The groups are shells around one centre, one inside the other: the same stretched ball of 6 dimensions in 10 sizes.
In the rows, 128 means zero.
Some rows, each with its group after it:
[167 145  90 130  86 114 110 109 140  98  97 187  99 108 157 152 105 137
 111 147 180 162  68 118 147]
z_100
[139 123  79  55  93  96 175 117 151 124 109 139 134 132 112 107 116 131
 120 100 169 124  87 121 125]
z_985
[138 132  87  68 120  89 194 148 161 142 100 157 118 126 109 115 149 108
 102  82 165  84  87  79 123]
z_703
[157 140  98 119  85 102 131 121 144 105  97 178 105 113 135 134 116 128
 107 127 170 149  74 100 128]
z_885
[140 150 100  83 121  86 180 154 156 123  98 171 115 131 116 109 145 112
 108  83 161 104  82  87 124]
z_541
[162 163 103 116  69 117 115 113 157 103 106 190 106 126 143 139 107 149
 137 132 170 146  56 131 140]
z_541
[151 153 113 117  82  91 131 128 140  85  98 180 113 126 128 111 111 132
 117 115 161 168  73 109 117]
z_985
[145 123  83  89 124  91 181 143 151 141  93 164 106 110 122 133 148 102
  85  99 172  94  89  66 129]
z_479
[141 146 104  71  54  96 142 106 147  89 114 150 140 146 110  89  90 156
 148 108 158 170  72 152 112]
z_14
[165 154  89 129 117 115 134 137 158 126  94 200  87 106 155 164 139 117
 101 129 180 109  67  87 155]
z_100
[150 146 109 116  91  88 142 134 141  95  96 178 109 121 125 114 121 123
 106 110 162 154  78  93 116]
z_116
[156 152 101 103  75 107 126 112 138  98  97 185 110 127 144 135 103 153
 129 126 171 153  62 131 140]
z_479
[143 132  97  80  83  87 151 115 126  90  97 156 128 131 125 103 100 143
 118 109 166 168  82 127 120]
z_703
[159 156 115 133  74  97 112 120 129  81  89 197 101 119 145 131 103 144
 116 130 166 177  64 112 127]
z_703
[156 150 106 126  89  94 125 126 135  85  94 185 106 118 140 124 111 130
 108 124 167 170  74 107 127]
z_985
[162 146  82 109 105 115 134 120 149 117  98 183 102 114 153 153 120 131
 111 131 181 128  70 114 155]
z_985
[133 101  56  40 150  88 224 146 160 165 102 127 127 117 107 119 159  90
  81  79 177  62 108  71 133]
z_891
[134 121  93  66  96  80 181 130 139 116  98 146 129 129 105  98 123 123
 106  89 162 131  91  97 109]
z_885
[157 124  69  91  86 116 134 100 151 111 112 149 121 115 138 134 101 133
 117 139 182 152  82 133 142]
z_541
[163 145  84 115  87 117 121 111 155 106 108 173 109 115 145 142 108 133
 119 140 178 150  71 125 144]
z_985
[157 163 125 131  63  90 104 116 116  58  88 198 108 129 146 116  89 157
 126 128 162 204  62 130 123]
z_541
[157 148  97 126 110  98 138 138 150 103  98 181 102 112 138 130 129 111
  98 120 170 144  80  90 132]
z_479
[152 126  64  83 134 109 173 134 161 146 102 160 108 110 137 147 144 105
  94 112 183  88  88  90 153]
z_116
[171 178 111 159  93 112  94 130 147  78  97 213  90 115 163 146 113 132
 117 142 172 172  59 115 146]
z_891
[148 111  59  82 149 100 194 145 164 161  99 151 106 101 126 145 160  85
  73 103 182  70 100  60 143]
z_891
[146 151 113  98  85  88 146 129 132  97  90 184 112 131 130 116 115 142
 118 104 162 148  70 108 123]
z_100
[145 151 121 107  55  83 125 116 132  64 103 166 129 137 115  84  90 147
 131 112 153 202  75 131  99]
z_14
[141 136  89  66  95  91 165 122 139 105 102 153 131 136 122 105 112 138
 122 100 167 141  82 128 128]
z_885
[152 135  76  83 115 111 170 133 168 149 104 167 108 116 130 145 143 115
 107 109 177  82  77  92 145]
z_100
[157 153  99 124 117 102 151 149 163 129  95 193  92 111 135 145 149 106
  97 111 170 102  73  70 136]
z_14
[162 143  71 105 101 123 132 115 168 120 115 164 111 114 144 145 117 123
 118 137 182 130  75 124 152]
z_541
[156 158 105 103  53 111 111 101 145  84 109 176 121 135 137 120  87 162
 147 132 167 177  59 154 131]
z_703
[149 128  84  74  65 108 141  97 145 107 110 148 130 129 125 118  94 150
 132 124 172 154  75 143 128]
z_479
[145 134 105 106  91  81 149 130 132  93  93 168 115 120 121 107 116 123
 101 108 162 161  85  94 111]
z_329
[159 147  97 115  89 108 131 121 144 113  93 190  99 115 146 149 118 136
 112 128 175 134  65 105 142]
z_14
[133 119  81  49 107  85 192 130 148 126 104 136 135 133 105  98 126 121
 110  86 166 115  94 107 119]
z_885
[150 150 103 108 111  92 156 145 148 114  92 185 103 121 131 127 137 117
 103 102 166 121  76  85 130]
z_985
[146 169 119 100  82  89 137 131 137  79  97 185 120 143 130 101 107 149
 135 102 158 166  66 132 124]
z_14
[156 140 105 125  74  96 122 116 136  89  97 176 109 115 133 123 105 133
 110 130 167 174  75 106 119]
z_329
[154 127  61  76 117 117 165 120 165 145 108 155 114 115 137 148 131 119
 108 120 184  94  82 110 155]
z_885
[137 122  74  42  89 103 185 117 166 140 117 130 139 136 102 106 121 130
 128  95 169 102  85 123 124]
z_891
[135 119  87  65  97  85 186 132 156 128 107 137 131 127  97  97 130 113
 107  89 162 117  94  92 107]
z_479
[155 159 110 127  97  96 135 139 151 100  97 190 102 120 133 125 127 121
 110 114 164 143  71  93 126]
z_329
[148 119  62  68 127 109 186 132 165 161 102 154 111 112 128 148 147 109
  97 105 182  70  86  86 149]
z_541
[150 137  85  89 115 101 165 133 148 132  93 176 106 118 137 142 136 123
 103 107 175 103  77  93 144]
z_703
[157 162 101 107  81 111 128 121 156 104 106 184 111 130 138 130 112 143
 134 122 168 141  62 128 139]
z_116
[152 133  98 113  84  94 139 123 143 102 100 167 112 114 124 121 115 123
 104 121 167 155  81  96 117]
z_329
[150 145 101 107  98  97 155 139 157 126  97 180 103 117 123 131 138 117
 106 106 165 111  74  80 124]
z_891
[165 174 120 149  69 103  90 118 136  59 100 200 104 125 151 123  93 147
 129 140 165 203  60 134 130]
z_14
[148 143  87  89 135  95 177 150 150 134  90 180 103 119 135 137 149 111
  95  95 173  91  81  81 145]
z_329
[161 155 108 130  61 106 101 107 140  73 105 181 112 122 141 122  90 147
 128 141 167 194  66 134 125]
z_885
[161 144  80 102  98 117 132 113 149 115 101 177 107 118 152 149 113 138
 118 133 182 134  69 126 155]
z_116
[154 162 109 119 101  95 137 140 145  96  95 191 105 125 137 123 125 127
 113 111 165 145  71 102 131]
z_116
[149 129  89 102 113  92 163 137 144 124  92 170 105 111 128 132 136 111
  90 108 171 118  85  77 128]
z_329
[160 166 107 110  62 113 108 106 142  84 103 190 113 134 148 130  92 164
 145 132 169 171  54 152 141]
z_100
[135 120  85  57  84  91 182 123 161 130 113 133 136 131  94  96 123 122
 118  93 162 117  89 106 107]
z_891
[150 144 102 112  96  94 148 136 152 109  99 175 108 119 124 121 128 118
 106 110 164 136  78  90 121]
z_116
[154 132  82  89  86 110 145 111 150 123 103 165 114 119 134 139 114 137
 117 124 176 128  73 117 139]
z_479
[151 145  98 110  93  98 143 131 156 106 106 169 113 121 122 117 123 119
 111 114 165 143  79 100 121]
z_703
[170 165 102 146  86 114  95 116 140  78  98 201  97 115 164 146 102 140
 119 148 176 179  62 128 149]
z_100

New rows. What belongs after each?
[143 138 102  76  62  92 141 105 129  85 102 155 134 139 121  98  89 157
 135 112 163 177  75 145 118]
z_703
[133 116  76  50 124  84 203 139 149 138 100 139 129 127 108 107 140 110
  97  82 169  97  98  90 124]
z_329
[156 148 119 136  67  88 109 115 116  66  87 191 105 118 141 120  94 145
 110 131 163 201  70 111 116]
z_891
[161 140  83 120 114 106 136 127 144 111  95 181  99 107 151 148 125 118
  96 131 180 137  79  98 148]
z_329
[150 128  75  83 118 105 172 131 156 143  98 165 108 114 132 144 139 115
  99 109 178  92  82  89 144]
z_329
[146 132  89  73  64 103 143 101 145 102 111 147 134 134 119 108  94 150
 135 118 168 159  76 143 122]
z_329
[162 176 134 147  47  98  83 109 120  48  91 209 105 131 151 120  80 168
 138 138 160 219  51 142 123]
z_14
[151 128  63  72 112 115 164 119 166 138 113 148 121 120 132 136 126 121
 114 118 182 105  84 119 149]
z_885
[165 172 117 139  52 114  90 109 151  77 107 197 105 126 144 130  93 154
 142 142 165 184  53 138 129]
z_14
[144 134  86  73  98 100 170 128 158 131 105 158 121 127 118 121 128 126
 116 101 169 108  79 106 129]
z_985
[144 126  72  79 133  97 187 146 169 145 107 150 116 115 116 124 151  94
  92  96 173  86  94  77 132]
z_541
[141 137  92  70 103  88 169 128 135 108  96 161 125 134 125 109 118 135
 115  96 167 134  82 117 130]
z_329
[164 144  79 105  92 122 125 107 147 117 100 182 103 115 158 159 110 144
 120 140 185 133  65 130 160]
z_891
[157 166 117 118  52 102 101 105 133  63 103 186 118 137 140 112  82 164
 145 132 162 201  59 153 125]
z_329
[156 139  70  91 121 113 154 127 161 127 107 163 112 117 142 141 129 118
 109 121 182 114  81 114 154]
z_329
[158 165 110 109  53 109 103 100 136  70 106 182 121 138 144 117  80 168
 149 134 166 194  57 163 133]
z_100
[140 133  80  49  84 104 168 112 155 122 113 142 138 140 116 108 109 144
 137 102 170 124  78 142 132]
z_479
[151 131  77  87 114 107 166 130 159 141 101 165 108 114 131 143 138 115
 102 112 177  96  81  91 142]
z_116
[153 145 108 121  87  89 129 124 126  82  90 182 108 119 138 120 107 134
 106 121 166 176  76 107 124]
z_329
[153 164 114 119  94  95 136 139 144  96  93 196 103 127 137 124 124 132
 117 110 163 144  66 102 129]
z_116
[159 141  87 119 102 106 132 123 148 107 101 175 105 111 143 139 119 121
 103 131 176 146  78 104 139]
z_985
[135 133 116  75  49  75 145 108 120  70 101 148 142 144 104  74  83 156
 133 101 152 198  80 138  93]
z_891
[168 184 114 142  82 114  96 123 146  80  98 214  96 127 163 144 106 151
 135 137 171 167  50 135 151]
z_479
[160 160  94 107  86 114 121 114 147  96 104 183 111 128 150 135 104 147
 132 130 174 154  64 141 148]
z_985
[154 145 116 126  56  91 111 110 129  68  99 174 117 123 127 106  89 144
 121 130 160 203  73 122 107]
z_100
[143 107  62  52  93 106 173 104 152 134 111 128 134 122 117 121 112 129
 113 114 179 120  91 123 133]
z_14
[143 131  79  62  89 101 160 112 152 111 114 140 136 135 119 105 107 136
 128 109 171 141  84 138 130]
z_100
[153 138  69  80 120 115 165 130 169 142 109 162 113 120 135 142 137 117
 112 113 180  91  79 109 153]
z_985
[144 124  65  66 143  99 195 144 162 153 101 153 114 117 126 135 153 101
  92  94 179  74  93  83 146]
z_885
[143 147 105  91 104  85 165 142 144 109  94 174 115 130 120 110 131 124
 110  93 161 128  79  94 121]
z_985
[156 147  80  98 103 115 142 123 166 117 113 165 115 122 136 132 121 123
 120 123 176 128  76 121 144]
z_100
[155 161 100 112 100 103 136 134 155 100 104 182 110 127 136 123 122 127
 120 115 167 142  72 114 135]
z_703
[138 102  72  60 110  86 187 122 137 130  97 135 127 117 114 114 125 115
  91  99 173 120  99  93 122]
z_891
[138 113  71  52  94  96 176 112 149 120 112 126 140 129 110 102 111 127
 116 104 172 134  94 125 123]
z_479
[168 156  90 130 109 116 121 125 144 110  91 202  90 109 166 165 123 132
 107 138 182 133  64 108 162]
z_479
[151 166 104  91  75 107 130 117 151  93 108 177 122 142 134 115 102 154
 146 115 165 153  62 148 136]
z_479
[155 144  86  88  91 112 142 113 144 116  99 176 112 125 146 143 112 146
 124 123 178 129  67 129 150]
z_541
[145 131  75  75 133 101 190 147 169 155 102 161 110 117 121 135 156 101
  96  93 174  69  87  76 140]
z_329
[139 122  90  64  73  92 162 109 140 108 106 141 135 133 110 100 103 141
 123 105 165 149  84 126 114]
z_329
[141 135  86  68 117  92 182 137 147 131  96 162 118 128 124 122 136 123
 107  91 170 101  83  99 135]
z_116
[147 127  88  94 108  88 158 127 131 103  93 161 116 117 131 118 119 121
  96 111 172 149  89 100 128]
z_479
[141 119  80  75 103  93 177 129 159 129 108 140 126 120 106 109 130 109
 102 101 167 118  94  92 116]
z_100
[162 151  84 120 129 114 151 146 169 142  97 194  88 106 147 163 153 105
  96 119 179  85  72  75 154]
z_541
[154 131  87 116 130  94 164 147 149 132  89 180  94 101 135 145 150  96
  77 110 174 104  87  57 134]
z_891
[155 147  98 112 104 100 144 133 142 115  90 190  99 115 142 142 129 127
 104 116 172 125  71  92 139]
z_703
[143 150 110  88  75  91 149 126 145  99 102 170 123 137 116 103 112 142
 129 101 158 148  71 118 115]
z_885
[151 165 129 121  66  86 121 126 125  71  89 197 110 134 134 110 101 152
 127 113 156 183  62 119 116]
z_479
[135 113  73  55 125  87 205 142 159 150 103 138 125 121 103 112 148 101
  93  83 169  83  99  76 121]
z_703
[162 162 123 146  69  95  98 118 121  63  87 203 100 120 151 127  95 149
 117 136 165 200  62 119 126]
z_479
[146 132  78  70 119 100 177 132 150 137  97 163 115 123 131 134 136 123
 106 100 176  96  81 101 144]
z_885
[165 163  88 118  91 125 120 120 170 115 112 186 103 120 148 149 118 134
 129 135 177 129  61 126 152]
z_479
[154 144  92 106 110  97 142 128 131 100  89 182 106 119 149 135 118 131
 104 119 175 147  77 110 144]
z_479
[152 136  85  91 109 103 160 129 147 130  94 175 106 117 138 143 131 126
 104 112 176 108  76  97 143]
z_100
[169 158  89 139 117 115 121 133 152 111  94 202  87 106 164 163 130 119
 101 137 182 130  68  98 159]
z_703
[154 133  84 108 113  97 146 128 139 105  96 168 109 112 140 130 122 117
  95 121 176 146  86 100 137]
z_479
[163 141  87 118  69 117 108  98 146  91 110 168 114 116 145 135  91 143
 124 149 177 178  70 139 138]
z_100
